The rows are grouped in 4 ways, from coarse to fine. Each group lies inside one group of the grouping before and may be the whole of it. The rows also spread widely along 17 directions, which tell nothing about the answers.
Known rows, each followed by its group in each grouping:
-0.6,15.2,18.7,-9.9,-17.8,-18.6,-17.3,4.3,-2.2,-24.8,-2.0,-1.7,-3.7,8.6,-16.6,8.7,-21.3,-0.7,-8.1,-9.2,-2.6,-4.7,-4.7,10.7,-25.3,-7.4 => vaf q_502 q_992 mutug
2.6,9.1,7.9,-18.7,13.9,-7.4,-15.4,-1.4,-16.0,-16.9,9.8,9.3,-5.3,10.6,-7.4,3.8,-20.5,-7.2,12.4,0.2,-7.9,16.3,-2.1,-2.8,-11.3,-3.5 => vaf q_908 q_160 bonaf
38.1,-10.8,-1.3,12.8,18.7,-18.7,-0.4,-37.5,-1.4,-5.2,19.4,5.8,1.5,-20.9,-31.7,-6.9,12.0,5.0,-6.1,-17.7,6.9,1.9,-17.8,-22.8,6.2,-4.5 => kemi q_597 q_983 soso
-1.2,-1.6,-3.1,-24.0,36.7,-3.6,15.1,-14.4,1.8,14.7,-8.7,4.7,19.7,4.6,-7.4,14.8,0.0,1.2,-2.0,8.5,-4.1,25.8,-13.3,-14.0,-7.5,27.9 => vaf q_502 q_629 vif
42.0,-22.8,-2.1,1.3,-8.1,-2.0,-5.6,6.2,-25.1,24.6,3.2,4.9,-8.7,-9.1,4.4,3.9,-27.1,-21.4,0.6,-3.1,-12.4,-14.4,-1.5,-22.6,3.6,-10.7 => vaf q_908 q_857 vune
1.4,5.2,-16.4,5.6,-3.0,-17.2,2.5,-8.7,10.6,-3.8,27.1,-18.8,10.8,0.1,-9.6,0.8,-14.0,1.5,-17.0,-1.9,-13.8,9.6,-9.2,-2.0,-8.9,-3.9 => kemi q_852 q_870 guzo
-7.9,5.9,0.8,-5.5,7.3,12.6,11.7,1.2,16.6,-30.5,20.8,-16.1,4.6,3.1,12.8,4.6,-7.8,-25.5,-7.4,-14.3,6.0,14.0,-5.4,18.0,17.5,-9.8 => vaf q_502 q_28 genol
16.9,0.0,25.1,-7.9,9.4,-5.5,-19.9,43.2,-26.8,-4.9,26.0,10.7,-47.7,-2.8,-29.6,3.0,-11.4,1.2,8.9,-14.6,-7.7,16.8,-17.2,35.6,12.1,-39.1 => vaf q_908 q_710 non
13.1,4.8,9.6,-6.8,25.3,2.4,20.0,10.4,11.8,10.2,-11.9,-7.6,20.8,8.5,-7.5,8.3,-8.8,-12.5,-6.6,-0.3,-5.0,-2.1,-14.2,15.4,1.9,0.0 => kemi q_852 q_520 Tana
-16.6,-16.0,1.5,-20.4,15.1,-12.5,23.0,-2.5,13.2,11.1,9.4,-4.9,6.1,1.7,0.0,14.0,-6.3,1.6,-28.6,4.5,-6.7,24.1,0.0,15.4,6.1,-0.6 => vaf q_908 q_857 nade
-4.3,16.4,8.5,-22.4,39.9,-11.8,-16.6,-10.0,29.8,8.7,-15.6,-2.0,1.7,-24.5,19.4,-7.3,-37.9,14.8,4.7,-7.4,-24.7,0.4,-17.5,-0.1,-8.5,-12.1 => vaf q_908 q_857 vune
14.0,9.4,-17.9,6.3,1.3,12.5,-19.1,29.6,-3.1,-1.7,6.6,-12.5,-13.7,-18.5,-26.1,-12.5,-0.4,-1.6,11.1,0.5,-20.1,13.2,-20.6,-3.8,1.0,-5.8 => vaf q_908 q_857 nade
9.4,-34.7,5.0,-11.5,-18.7,12.7,10.8,12.0,-29.3,-15.4,10.7,28.4,-0.1,15.1,3.7,22.2,-6.7,-19.5,-8.8,0.9,-1.4,26.4,10.6,0.9,3.4,-1.2 => kemi q_852 q_870 guzo
-26.6,0.7,3.7,-22.9,-14.5,-0.2,15.5,8.6,-3.1,3.4,10.2,-4.1,1.2,23.9,30.6,26.1,-12.6,-24.4,1.8,6.3,-7.7,19.9,5.5,9.1,2.1,0.7 => vaf q_908 q_710 non
6.2,4.5,-23.4,-8.8,-18.8,-6.2,20.3,-5.7,-7.7,23.5,6.5,-15.1,3.7,-17.6,-7.3,26.2,-9.2,-9.1,-20.3,-13.8,-0.9,5.2,-5.0,-1.8,0.9,-17.4 => kemi q_852 q_870 guzo
-15.7,0.9,21.0,4.2,20.3,-4.1,-3.3,-2.5,-4.0,-10.2,9.8,-20.6,22.4,1.0,8.1,-8.2,-9.5,-19.8,-3.8,-5.0,-12.6,7.3,15.0,4.9,-12.8,-8.8 => kemi q_597 q_983 soso
4.2,18.2,-18.1,1.2,-22.9,3.7,6.0,15.9,30.2,-12.8,-17.2,-3.9,16.8,11.3,-8.2,13.6,15.9,-13.9,27.4,-3.3,-6.9,-2.6,-20.4,6.8,0.4,-14.0 => vaf q_908 q_857 nade
13.1,3.6,16.1,-17.3,-8.8,-14.6,-6.0,-4.5,-20.7,-12.7,6.8,28.6,-19.9,-15.4,-39.4,24.3,6.8,17.3,-6.3,-25.4,7.9,24.7,-22.4,5.5,-3.3,-11.1 => kemi q_852 q_520 Tana
10.3,-1.4,5.2,-18.5,11.3,6.1,17.9,-17.8,-13.6,-0.6,11.0,2.7,10.0,9.0,10.3,24.0,-6.5,-29.5,-4.1,-6.5,11.5,18.3,-7.7,-15.0,9.4,19.1 => vaf q_502 q_629 vif
9.7,0.8,-10.2,-9.7,-22.5,7.1,-15.2,-8.4,-10.4,-11.5,-11.1,15.7,-12.9,-10.5,13.4,7.7,-4.5,-9.8,25.4,-6.0,-2.8,-0.6,-3.2,-23.8,-5.5,-3.5 => vaf q_502 q_28 genol
-1.7,-12.5,7.7,-7.7,-7.8,14.4,15.2,25.4,21.3,3.2,-22.8,0.1,9.3,11.5,-5.1,8.9,-0.6,1.9,13.1,-26.5,6.0,3.1,-29.1,-17.3,-0.8,3.0 => vaf q_908 q_857 vune
14.3,-14.5,-20.6,3.7,8.0,-8.9,15.9,-10.0,16.2,9.8,14.8,-12.0,7.9,6.4,2.3,3.3,-6.6,-8.8,-9.3,6.4,-9.7,0.9,-11.5,0.4,8.7,-7.8 => vaf q_908 q_857 vune
15.8,1.9,11.9,-12.3,24.9,-12.3,-16.7,1.4,6.5,2.3,7.1,12.0,-16.3,-3.6,-2.8,-23.4,2.0,-3.5,16.1,24.4,-14.2,0.9,6.3,-13.4,9.1,23.3 => vaf q_502 q_28 genol
21.1,-3.5,2.4,3.3,-3.4,-13.3,-11.4,-13.0,-5.7,0.7,-1.7,13.6,-2.4,-24.6,-7.8,8.6,-0.4,2.6,-7.2,0.9,-18.7,2.4,-10.1,7.6,-6.9,-11.6 => kemi q_852 q_520 Tana
-13.5,-4.5,2.0,14.9,-23.5,-21.8,13.6,-3.2,8.5,7.7,8.9,-27.7,-19.9,29.0,-20.2,-5.4,26.3,2.7,-2.1,5.3,10.2,-19.5,-6.0,8.9,-8.6,-6.4 => vaf q_908 q_857 vune
-9.3,18.6,7.9,-34.1,17.6,-8.5,12.9,-10.3,16.8,2.2,11.8,1.2,5.8,-11.8,2.5,17.9,-8.4,-7.5,-9.0,-12.2,1.3,29.8,-12.8,-6.4,15.9,14.4 => vaf q_908 q_857 nade
32.4,10.7,-14.4,10.1,-17.1,-10.4,-32.3,-5.1,-12.0,-0.3,18.2,3.0,-1.7,-9.6,10.7,10.9,-33.6,-16.0,9.0,8.4,-37.9,3.5,-26.0,-9.6,-15.2,-4.2 => vaf q_908 q_857 nade
2.9,-27.9,10.2,-8.2,2.7,5.0,20.3,34.8,26.1,12.0,3.0,10.2,-1.8,4.4,1.7,-12.3,13.3,-4.9,12.3,-4.9,-3.1,6.0,4.8,-10.1,30.4,-3.5 => kemi q_597 q_983 soso
15.2,10.9,6.0,-6.6,26.4,-6.3,1.7,1.3,8.6,-15.2,8.2,1.7,23.9,9.3,-25.2,4.8,8.9,-16.2,-9.4,21.4,-15.6,26.3,-12.4,10.0,1.1,33.3 => vaf q_908 q_710 non
12.1,-19.2,4.7,-36.2,-17.5,-9.2,-1.9,33.4,6.7,-14.3,5.0,37.6,-32.1,-11.0,-18.6,-1.4,-1.4,6.8,3.8,-9.8,3.1,12.1,20.9,0.1,30.7,-27.0 => vaf q_908 q_857 vune

New rows, each followed by its group in each grouping:
1.7,-1.7,-13.0,16.8,-7.2,-5.3,-17.4,-21.8,-15.6,-13.4,12.4,0.8,-17.8,-1.3,-9.0,3.8,5.1,12.7,-0.6,10.5,-16.5,13.7,-23.5,10.3,-24.3,-5.2 => kemi q_852 q_870 guzo
12.8,-3.8,14.3,2.1,-9.7,-2.0,7.0,0.3,-6.1,-4.2,-21.9,0.8,13.4,3.3,-25.0,8.6,6.5,-1.0,3.3,-23.2,11.3,-12.0,-11.1,-10.1,-16.4,-6.7 => kemi q_852 q_520 Tana
-0.9,14.5,8.3,5.5,19.0,-8.6,20.0,-3.8,18.9,2.0,28.1,-32.0,11.7,18.0,-9.1,-6.3,-1.2,-15.7,-2.3,-14.2,9.1,0.2,-16.4,-7.2,9.2,6.7 => kemi q_597 q_983 soso
14.9,-15.3,-9.7,4.8,17.5,-0.6,-3.2,30.7,17.6,13.5,-7.0,-2.0,9.9,8.7,-2.6,-22.6,-15.0,4.5,14.1,17.1,-28.7,-9.5,2.6,-2.4,-5.3,-10.1 => kemi q_852 q_870 guzo
1.3,-8.2,6.0,2.2,12.5,15.1,11.8,-2.5,-17.7,10.1,1.7,-15.7,23.4,-25.4,17.8,19.9,-10.8,-32.2,-28.1,-2.5,-18.6,17.3,1.8,19.9,-0.3,-6.3 => kemi q_852 q_520 Tana
-6.3,15.5,1.2,-23.4,11.9,15.0,-9.2,1.7,-17.6,-5.9,5.0,12.5,-3.3,-14.6,20.2,11.7,-9.2,-18.5,28.9,-9.6,-9.1,27.8,4.0,-4.7,5.6,-15.2 => kemi q_852 q_870 guzo
-9.7,-18.0,13.3,-2.3,-13.5,3.1,0.9,2.7,6.8,14.1,-13.1,-6.8,11.0,-25.2,16.1,7.5,0.3,-7.7,-13.3,-10.2,-12.1,5.6,-1.7,-13.7,-6.7,11.1 => vaf q_502 q_992 mutug
-13.2,12.8,6.9,-13.3,-20.0,-1.9,8.9,-10.0,-15.8,-12.2,-2.3,-0.7,14.8,0.4,-25.5,24.0,15.8,-3.4,5.8,-31.7,19.7,22.0,-7.4,-23.8,-16.6,5.8 => kemi q_852 q_870 guzo
9.0,-6.4,-5.9,-13.2,8.2,7.7,-4.3,1.4,-20.3,12.8,-9.9,4.8,-14.2,-13.6,-5.9,11.9,-14.0,4.5,10.1,-14.6,-1.8,9.1,-18.2,-12.6,-9.5,-9.2 => vaf q_502 q_28 genol
10.6,-1.4,-10.1,-5.8,-4.1,-8.6,15.4,5.2,9.7,-17.3,11.7,-0.1,13.7,16.0,-27.2,14.6,8.8,-14.1,-7.4,1.7,1.4,13.6,-5.1,15.0,7.3,-9.3 => vaf q_908 q_857 nade
21.7,17.1,-24.7,-23.6,11.0,-6.3,6.3,-21.9,-3.4,-1.8,-9.5,10.5,20.6,-7.8,-11.5,16.6,7.5,-21.3,28.1,-1.5,6.3,2.8,10.2,-18.9,5.0,-14.3 => vaf q_502 q_992 mutug
3.7,-10.0,5.6,-12.6,-8.3,-10.4,13.2,13.1,18.2,8.5,15.7,-1.4,-23.0,-11.0,3.4,-2.1,2.3,-10.2,-8.1,-7.1,1.8,-2.8,8.1,9.0,32.0,-18.2 => vaf q_908 q_160 bonaf
-9.1,-26.6,24.1,-4.1,-5.4,3.2,-3.2,9.1,-6.4,-12.9,7.6,9.2,-20.0,-15.8,-1.8,5.5,10.3,0.0,-17.8,-9.0,-1.9,20.4,0.6,21.0,6.1,-9.4 => vaf q_502 q_992 mutug
2.9,-13.6,3.3,7.2,-24.2,-6.9,-18.1,12.6,5.4,-9.8,9.5,1.9,-4.9,-14.2,-2.8,-20.6,-4.2,4.3,17.1,-21.7,-9.2,-4.1,5.3,-37.6,-3.3,-13.5 => kemi q_597 q_983 soso
21.7,-6.5,-10.8,-18.6,3.9,-2.2,12.5,-2.5,0.8,-5.8,1.8,14.3,-11.9,14.7,4.0,4.8,-23.3,-6.3,9.2,-5.7,8.7,-11.1,5.6,1.3,11.9,-29.6 => kemi q_852 q_870 guzo
-9.9,13.5,-27.9,-32.4,14.1,-16.1,22.4,-8.3,14.5,14.0,11.6,-5.4,0.6,-17.9,-18.3,19.9,4.9,3.0,-14.7,-0.7,-2.2,27.7,-0.8,9.1,16.1,-11.4 => vaf q_908 q_160 bonaf
27.1,9.8,-14.2,-12.5,-3.0,-8.3,-13.8,7.0,22.6,-13.2,-26.0,4.6,9.4,-3.9,-27.5,-30.3,-4.1,4.9,18.5,4.9,-1.8,-22.6,7.2,-51.3,-4.8,22.1 => vaf q_908 q_710 non
7.2,16.8,-20.1,-25.2,-7.0,-1.1,26.8,5.7,9.9,21.8,-17.1,-0.1,16.4,0.7,-10.7,28.9,-4.5,-11.5,-9.8,5.5,-5.5,9.1,-11.5,-4.9,2.2,13.7 => kemi q_597 q_983 soso
10.0,-7.3,19.9,-34.7,28.5,-23.4,-19.1,-9.5,-2.4,-2.7,-8.3,21.7,-13.5,-23.6,4.2,-8.4,-39.5,12.9,0.5,-14.4,-6.8,-4.3,19.2,-6.9,-0.6,-32.8 => vaf q_908 q_710 non
5.2,-1.6,-14.7,-12.8,7.2,4.0,3.0,-3.2,-11.8,13.3,-3.8,-3.6,-12.6,-23.4,-12.6,-1.7,16.1,-5.4,14.9,-10.4,7.7,3.8,6.5,-20.2,10.3,-13.6 => vaf q_502 q_629 vif
0.5,-15.6,-2.4,23.1,-6.3,1.6,19.7,-12.5,17.6,-1.4,-5.5,-13.4,21.1,-1.6,0.2,3.3,31.7,-12.6,18.7,-24.7,7.2,-9.9,-7.5,-0.1,4.5,-34.6 => kemi q_597 q_983 soso
-14.9,3.3,-5.6,-6.8,9.1,-8.8,16.3,-6.3,1.1,32.7,13.9,-11.5,4.8,-7.0,-5.4,11.2,17.2,5.0,18.3,-16.9,1.0,20.9,-13.7,-21.2,1.2,-3.8 => kemi q_852 q_870 guzo
29.7,12.9,10.3,6.1,-5.1,-23.9,3.4,-42.6,3.4,9.8,-8.5,-7.3,15.3,-4.9,4.8,20.8,-4.9,-19.9,7.3,-22.7,9.1,-30.3,-19.3,-14.2,-9.3,-12.1 => vaf q_502 q_629 vif
-15.8,-27.6,46.5,2.3,-14.5,-3.8,-8.5,5.1,9.5,-12.4,6.8,18.5,-26.6,-10.7,9.6,-6.3,13.8,13.3,-4.4,-21.0,-0.4,14.3,-12.3,-3.2,5.4,5.4 => kemi q_597 q_983 soso
23.3,-15.5,-21.9,-19.1,-12.6,10.9,-2.1,-5.4,-15.2,0.4,-17.3,19.8,-1.9,-10.6,11.1,17.9,-27.0,-11.2,-7.6,8.1,-13.8,7.1,-3.3,-17.9,-4.3,4.6 => vaf q_908 q_857 vune
12.9,-5.6,11.3,-1.5,-3.4,-10.6,4.3,-7.9,15.0,-6.5,11.0,-1.8,7.4,16.1,4.3,5.8,-17.1,-5.1,2.6,-19.9,5.4,-4.3,-23.8,-23.8,-2.2,9.3 => vaf q_502 q_629 vif
6.4,-10.7,-16.4,-18.7,14.8,16.9,19.0,18.7,16.4,3.7,-5.8,1.5,17.6,3.5,2.0,-3.9,-17.9,-2.2,16.6,-20.1,3.8,7.9,-2.0,-30.3,11.3,-8.6 => kemi q_852 q_870 guzo
-9.4,-2.6,6.2,-32.3,12.2,-10.4,11.8,-14.0,19.4,-8.2,-0.8,-1.9,14.5,-13.6,24.0,8.9,-31.8,-16.2,-33.3,-1.1,-7.3,7.7,22.5,8.6,10.2,-5.5 => vaf q_908 q_857 vune
-11.7,11.3,-10.0,-7.5,34.1,6.5,10.6,-25.2,-8.3,8.1,-7.6,-25.2,9.4,-3.6,4.0,-0.1,-8.7,-8.5,-5.2,2.8,-1.4,5.1,-0.6,-1.5,-13.8,-1.9 => kemi q_597 q_983 soso
-0.9,-5.1,-18.5,-8.9,8.5,20.6,1.6,5.9,-13.6,-0.7,-6.3,-21.8,-8.6,-21.5,-0.7,-5.0,-16.6,-14.4,-21.2,1.4,-6.9,5.8,7.7,2.5,0.2,-9.1 => vaf q_908 q_857 vune
-12.2,-16.7,10.0,0.2,-8.2,-9.7,-10.6,15.7,25.0,-15.7,15.1,10.3,1.7,-9.9,0.1,-5.6,11.1,5.0,-4.8,4.6,-26.2,27.6,-4.4,5.8,5.8,7.4 => vaf q_908 q_160 bonaf
-10.1,-33.9,7.2,-10.3,36.2,25.4,1.0,10.8,-17.3,-7.6,-6.1,7.4,-13.8,-22.0,-6.6,-2.6,5.0,8.4,-6.6,-12.7,-2.5,35.8,-5.4,12.3,6.1,-16.7 => vaf q_908 q_710 non
19.1,-14.4,-3.9,12.2,-6.6,-13.5,-3.2,-17.0,-34.2,-11.2,26.3,5.3,4.0,-8.4,-24.1,8.5,18.7,-16.1,-3.3,-0.4,-4.1,12.7,13.7,6.4,-3.4,-24.7 => kemi q_852 q_520 Tana
-0.3,12.5,11.3,-13.2,-6.6,0.2,0.4,2.2,-11.3,-22.0,-2.7,-12.2,2.0,-10.9,-12.3,3.2,0.2,-28.2,-11.9,-9.4,10.7,-2.9,23.7,9.0,1.0,-7.9 => vaf q_502 q_28 genol
-5.7,18.2,3.2,-1.2,11.3,-2.1,2.8,-22.1,19.2,-28.6,-0.9,-17.4,6.4,10.2,8.6,-6.4,4.0,-22.3,11.7,-2.4,7.4,-12.0,3.9,12.3,2.2,-14.1 => vaf q_908 q_160 bonaf
-9.4,11.3,-20.1,-17.8,4.5,-0.8,12.3,-0.3,7.8,26.8,-27.6,-12.6,32.2,-25.0,-14.0,14.2,11.4,-4.9,5.8,-5.7,-12.0,14.1,-1.6,-23.8,-11.4,7.6 => vaf q_908 q_160 bonaf
12.3,4.8,5.3,-1.6,1.0,20.0,9.7,19.1,13.3,0.0,-11.1,-6.1,-8.2,7.4,6.2,18.1,-14.6,-12.4,-2.2,-10.6,-5.5,3.4,-44.8,19.8,6.3,0.2 => vaf q_908 q_857 vune
6.5,-6.4,6.8,0.3,20.0,9.4,5.8,-2.6,-23.7,15.9,17.8,2.4,-9.8,8.1,5.1,7.1,5.4,-10.9,27.9,-9.0,1.2,16.2,-19.7,-12.0,5.7,-4.4 => kemi q_852 q_520 Tana
9.0,6.2,-19.9,1.5,14.9,-2.5,4.9,-8.1,4.5,32.7,4.1,-13.5,3.3,-6.5,18.4,5.3,-17.6,-5.5,13.0,3.6,-20.7,-2.6,-16.8,-4.6,-3.4,-14.3 => kemi q_852 q_870 guzo
-0.9,-16.8,23.0,-17.1,-2.7,10.3,12.3,-0.3,-1.7,-2.0,-9.7,12.6,-16.7,-5.2,10.8,18.9,-2.6,-6.2,-23.0,-6.2,4.3,15.5,-17.5,8.6,10.3,19.0 => vaf q_908 q_710 non
-5.9,9.7,-16.6,-10.9,34.4,-1.6,6.3,6.7,21.7,7.6,18.9,-17.9,20.8,5.8,20.0,7.9,-32.2,-9.2,13.0,-5.9,-24.1,20.2,-20.3,6.4,4.2,-20.6 => vaf q_908 q_710 non
37.4,-23.5,-1.9,3.1,23.9,16.1,6.0,2.5,9.7,8.4,-1.1,5.6,3.5,-31.1,-2.1,-13.5,-9.0,-7.2,-6.7,-15.7,-6.5,2.2,-14.6,-24.8,22.9,1.5 => kemi q_597 q_983 soso
-5.8,29.4,-17.8,-32.7,14.8,-6.7,-7.6,9.2,-0.9,-1.2,7.9,1.4,-18.6,-13.4,-14.2,-4.8,8.2,-11.5,8.4,29.5,-15.6,22.1,19.6,10.5,14.3,4.1 => vaf q_908 q_160 bonaf
-0.6,-20.8,2.6,-0.6,-1.1,2.5,29.0,-38.2,-14.8,11.8,-24.5,2.1,13.8,7.6,15.6,40.2,-1.3,-6.5,-19.8,-6.6,6.2,-1.3,-18.0,18.1,-19.9,-11.1 => kemi q_852 q_520 Tana
13.2,-11.6,-15.4,14.5,9.1,-1.5,21.8,-27.2,11.2,-13.4,13.2,-9.0,3.2,3.5,-8.3,1.1,20.1,-8.6,-15.7,7.3,5.3,-1.2,-8.8,20.5,12.1,-11.8 => kemi q_852 q_520 Tana
-6.1,-5.6,-3.3,-17.3,-8.6,-3.1,-10.1,29.0,11.5,12.7,-7.7,2.1,-4.5,-26.9,4.1,1.0,-19.8,8.3,-3.1,-6.1,-25.0,10.1,0.3,-4.7,-3.7,-9.1 => vaf q_502 q_28 genol
-2.7,13.8,-18.8,-15.7,-15.3,0.2,-5.7,22.7,-17.0,15.5,-17.0,-16.9,4.3,-24.5,-28.9,-3.1,9.3,-11.0,-1.3,9.0,-12.9,5.1,20.7,-22.2,-10.1,9.3 => vaf q_908 q_710 non
-1.3,-1.0,-22.1,-1.9,-2.2,15.3,-0.2,4.0,11.7,11.3,-8.2,1.2,-10.0,5.2,23.3,7.9,4.3,-6.3,19.0,25.1,-22.6,10.4,-23.8,0.9,-0.2,15.5 => vaf q_502 q_992 mutug
-15.2,-10.6,2.5,-5.0,-4.9,-13.6,0.8,1.3,-6.3,25.3,22.1,-7.8,16.1,7.7,20.9,12.2,-7.9,-15.1,13.6,0.8,-22.4,21.5,0.7,-24.8,-8.3,5.4 => vaf q_908 q_857 vune
-12.1,-11.6,17.9,1.2,6.8,12.3,-10.0,10.7,-1.3,-26.0,11.5,-2.8,-25.8,-12.7,14.7,-14.9,12.7,-16.4,12.1,-10.2,0.2,7.2,13.5,23.0,21.1,-33.5 => vaf q_908 q_710 non
